The groups are shells around one centre, one inside the other: the same stretched ball of 7 dimensions in 8 sizes.
In the rows, zero is written as 128.
Known rows, each followed by its group:
[112  83 165 183 103  99 138 133 144  73 147  97 149 167 146]	K_448
[138  63 171 145  99 136 171 111 135 107 136 123 154 121 148]	K_351
[102  80 145 161  80  92 153 112 163 100 117 105 123 129 138]	K_917
[139  66 167 140  94 140 177 116 134 116 133 129 151 113 150]	K_505
[105  76 163 168  86  86 162 107 186  90 138  97 128 155 125]	K_669
[118  79 141 149  87 118 169 108 188 108 157 138 127 140 130]	K_351
[144  89 132 120 102 152 193 106 143 116 139 120 141 117 167]	K_505
[131  82 128 132  93 148 167  92 159 113 132 128 132 119 149]	K_236
[118  70 155 153  84 118 170  82 213 103 155 126 125 151 110]	K_505
[122  70 143 137  96 116 166  90 163 104 130 118 132 120 144]	K_351
[133  64 164 156 116 122 149 133 125  91 164 142 161 137 158]	K_462
[128  89 122 125 116 114 185  89 180  90 162 109 131 146 158]	K_462
[152  83 137 127 103 174 186  98 168 116 168 147 146 135 147]	K_236
[135  85 153 166 103 151 140 142 113  96 148 132 159 141 161]	K_236
[124  92 153 161 107 109 171 136 155  85 166 107 146 166 155]	K_448
[124  78 145 147  84 131 175 103 193 113 158 141 129 141 125]	K_351
[117  92 150 159  88 114 166 120 148  97 121  89 135 141 151]	K_445
[125  73 153 160 110 117 152 115 169  85 176 136 147 161 139]	K_669
[139  98 130 134 100 148 192 113 173 108 166 125 138 148 153]	K_917
[151  68 161 140  92 179 177  95 172 119 162 151 150 135 127]	K_917
[134  78 156 155  82 157 169  98 187 112 154 135 138 148 120]	K_505
[133  81 156 148  86 146 168 118 122 114 109 107 145 113 157]	K_448
[116 105 127 145  96 105 180 121 158  95 134  87 127 145 164]	K_917
[122  89 151 148  79 121 183 123 151 116 121 104 132 124 149]	K_236
[137  96 154 141 105 129 194 125 127  98 130  79 150 138 174]	K_462
[119  72 145 157  91 129 141 102 158 101 134 132 135 130 136]	K_236
[136  92 133 128 113 129 188 107 152  96 153 107 142 139 168]	K_669
[127  81 148 145  82 139 170 110 146 117 117 115 136 116 147]	K_445
[110  71 168 165  92  87 163 114 172  90 142 103 136 150 132]	K_351
[129  82 131 130  97 137 176  77 186 104 143 118 128 135 140]	K_669
[146  85 150 153 103 171 162 117 153 102 169 140 156 154 145]	K_669
[107  95 122 151  85 106 164 111 185 102 143 118 117 144 140]	K_448
[141  88 151 148  90 167 173 108 152 111 138 118 146 138 145]	K_445
[150  80 147 143  95 184 164 105 146 115 147 142 152 131 145]	K_445
[130  73 151 167  99 150 135 116 162  96 170 155 149 154 131]	K_236
[145  66 148 115  95 155 196  73 176 123 141 133 137 112 139]	K_236
[152  84 127 114  99 181 190  77 172 121 149 137 138 122 149]	K_448
[132  56 157 128  90 132 182  71 186 116 138 132 133 116 126]	K_669
[128  68 168 146  94 112 184 119 157 108 147 123 143 130 143]	K_917
[138  79 152 146  91 149 180 111 179 114 169 145 142 145 132]	K_505
[103  68 158 139  78  67 200  82 218 107 133  96 111 134 118]	K_462
[127  66 173 144  82 122 188  86 177 111 122  98 135 127 127]	K_917
[122  84 143 137 100 103 191 106 183 100 158 112 131 145 146]	K_445
[111  97 138 140  96  80 198 118 172  95 138  81 124 144 159]	K_462
[142  92 141 153 101 171 156 115 145 100 153 127 152 150 151]	K_236
[153  85 159 142 121 157 174 124 106  91 147 103 169 140 178]	K_462
[123  90 138 137  99 112 194  90 205  95 162 102 126 160 137]	K_505
[129  98 138 139  92 133 192 103 172 105 137  93 131 144 150]	K_351
[139  73 135 113  94 149 193  69 178 121 132 125 129 110 143]	K_505
[138  74 152 154 109 152 149 102 158  91 165 136 153 153 141]	K_445
[119  81 140 153  89 128 157  85 193  97 145 118 127 150 125]	K_917
[136  81 151 156 100 147 155 141 125 107 156 146 155 133 158]	K_448
[128  97 139 147  84 143 178 113 161 112 132 107 133 137 147]	K_351
[151  58 173 150  91 182 157 102 145 118 147 155 159 124 130]	K_448
[123  62 168 176  97 128 125 129 136  94 150 146 154 140 136]	K_505
[110  75 139 141  91  99 170  75 193  95 128  98 119 135 132]	K_448
[146  83 135 128  95 171 183  95 169 119 155 143 140 129 144]	K_351
[130  87 123 122 105 126 193  83 200 102 167 123 126 145 144]	K_917
[126  68 167 166  79 141 151 118 156 113 138 140 143 132 126]	K_669
[112  76 136 135 101  85 175 104 164  98 137 112 126 123 154]	K_462
[142  88 149 153  89 174 163 118 142 113 140 129 149 136 146]	K_669
[138  73 159 132  83 148 192  95 161 124 125 117 138 114 139]	K_445
[143  71 170 154 114 142 162 124 128  91 159 124 165 145 156]	K_445
[118  83 145 151  76 132 171  82 198 109 128 107 122 142 120]	K_462

New rows. What belongs after each?
[131  75 161 155  97 130 175 112 188 101 178 138 143 160 127]	K_462
[142  80 131 138 103 164 163 109 170 111 179 168 143 140 143]	K_462
[127  73 142 147  91 144 155  80 189 103 147 133 132 141 123]	K_917
[110  85 124 151  84 117 154  95 197 104 147 133 116 142 127]	K_462
[123  88 125 144  97 130 163 106 177 102 159 136 130 143 143]	K_669
[135  72 164 157  81 157 160 110 152 116 133 132 146 129 132]	K_445
[135  73 141 135  90 146 180  97 196 119 172 160 132 135 126]	K_448
[102  61 166 167  92  76 150 104 181  87 143 113 131 146 123]	K_505
[127  73 149 160  86 150 144 105 169 107 150 147 139 140 126]	K_445
[116  98 138 158  92 119 163 106 166  89 129  85 131 154 147]	K_462
[153  69 166 139 107 164 178 110 137 108 156 134 162 131 152]	K_669
[140  89 127 112  95 147 207  85 178 120 141 116 128 121 153]	K_236
[139  59 158 129  91 144 183  89 168 121 142 142 140 112 134]	K_445
[116  71 169 162  82 110 161 107 156 101 117  99 137 131 134]	K_669
[122  66 160 129  77 109 203  77 195 121 121 105 121 114 125]	K_505
[143  76 166 142 112 133 183 119 134  96 152 109 159 139 161]	K_236
[146  87 149 140 122 146 174 121 125  90 159 112 161 146 173]	K_236
[124  87 154 164 111 110 163 124 171  79 178 114 147 176 144]	K_462
[130  82 139 120  93 120 210  79 199 112 145 105 124 133 140]	K_445
[151  74 152 130 107 166 177  95 138 108 140 122 154 123 157]	K_445
[116  78 162 169 103  98 155 123 164  81 158 108 144 164 140]	K_445
[127  68 177 166 102 116 153 133 121  92 138 114 158 136 153]	K_236
[131  79 137 145  97 144 164 102 185 106 171 150 136 147 133]	K_445
[131  83 158 162  89 149 161 100 181  99 152 117 142 160 125]	K_462
[112  89 165 182  91 102 151 147 144  87 143 101 145 161 145]	K_462
[117  72 139 142  88 113 161 109 157 113 132 136 128 113 144]	K_448
[140  73 177 171  95 157 154 129 146 102 162 138 161 154 133]	K_462
[126  73 153 152  80 139 161 119 150 121 131 141 137 117 138]	K_236
[130  69 138 127  97 130 178  88 179 113 150 141 131 121 139]	K_351
[124  98 139 138 102 110 195  99 177  92 142  79 131 153 154]	K_236
[102  95 129 137  84  73 199  99 203 102 133  86 107 141 141]	K_448
[101  82 139 159  82  88 161 112 191 100 144 121 117 144 129]	K_505
[122  82 147 167 108 118 142 132 149  84 168 133 148 159 149]	K_236
[103  79 154 166  83  91 159 101 191  91 135  99 123 154 123]	K_236
[140  63 149 144 106 155 149 100 156 104 164 161 150 132 139]	K_445
[111  78 152 141  93  78 193  98 189  96 139  91 123 141 139]	K_445
[123  84 148 165 106 124 141 124 136  84 146 114 149 151 155]	K_445
[148  75 142 136 105 171 164 108 149 112 165 158 152 130 149]	K_445
[122  60 165 142 101  99 184  78 206  92 162 114 133 151 121]	K_462
[144  65 165 149  91 168 163 103 153 115 147 145 152 128 132]	K_351
[134  54 170 142  85 137 175 102 171 122 150 154 142 117 124]	K_462
[135  96 137 135  73 160 196 101 175 129 127 114 127 126 139]	K_448
[125  91 129 134 110 114 178 101 160  91 144  99 134 140 163]	K_669
[115  62 144 138  82 109 171  86 199 116 145 145 120 121 120]	K_505
[150  87 143 132 123 155 173 108 119  91 145 104 160 136 178]	K_462
[130  71 166 171  87 149 143 126 148 106 149 145 150 141 131]	K_669
[121  81 134 124  89 108 196  88 185 113 132 109 120 120 144]	K_351
[114  71 144 149  67 123 170  94 209 125 144 149 115 128 109]	K_462
[112  68 167 154  89  83 178 115 172 100 141 110 133 136 135]	K_505
[133  88 148 158 107 137 162 117 163  88 169 120 148 165 146]	K_445
[108  72 152 137  80  87 189  80 193 107 114  88 116 122 130]	K_236
[129  93 135 154 104 139 154 119 149  92 153 120 144 151 155]	K_351
[140  68 174 168 101 153 142 138 111 101 145 139 166 133 151]	K_505
[108  83 155 164  79  97 167 119 175 102 134 107 127 144 132]	K_351
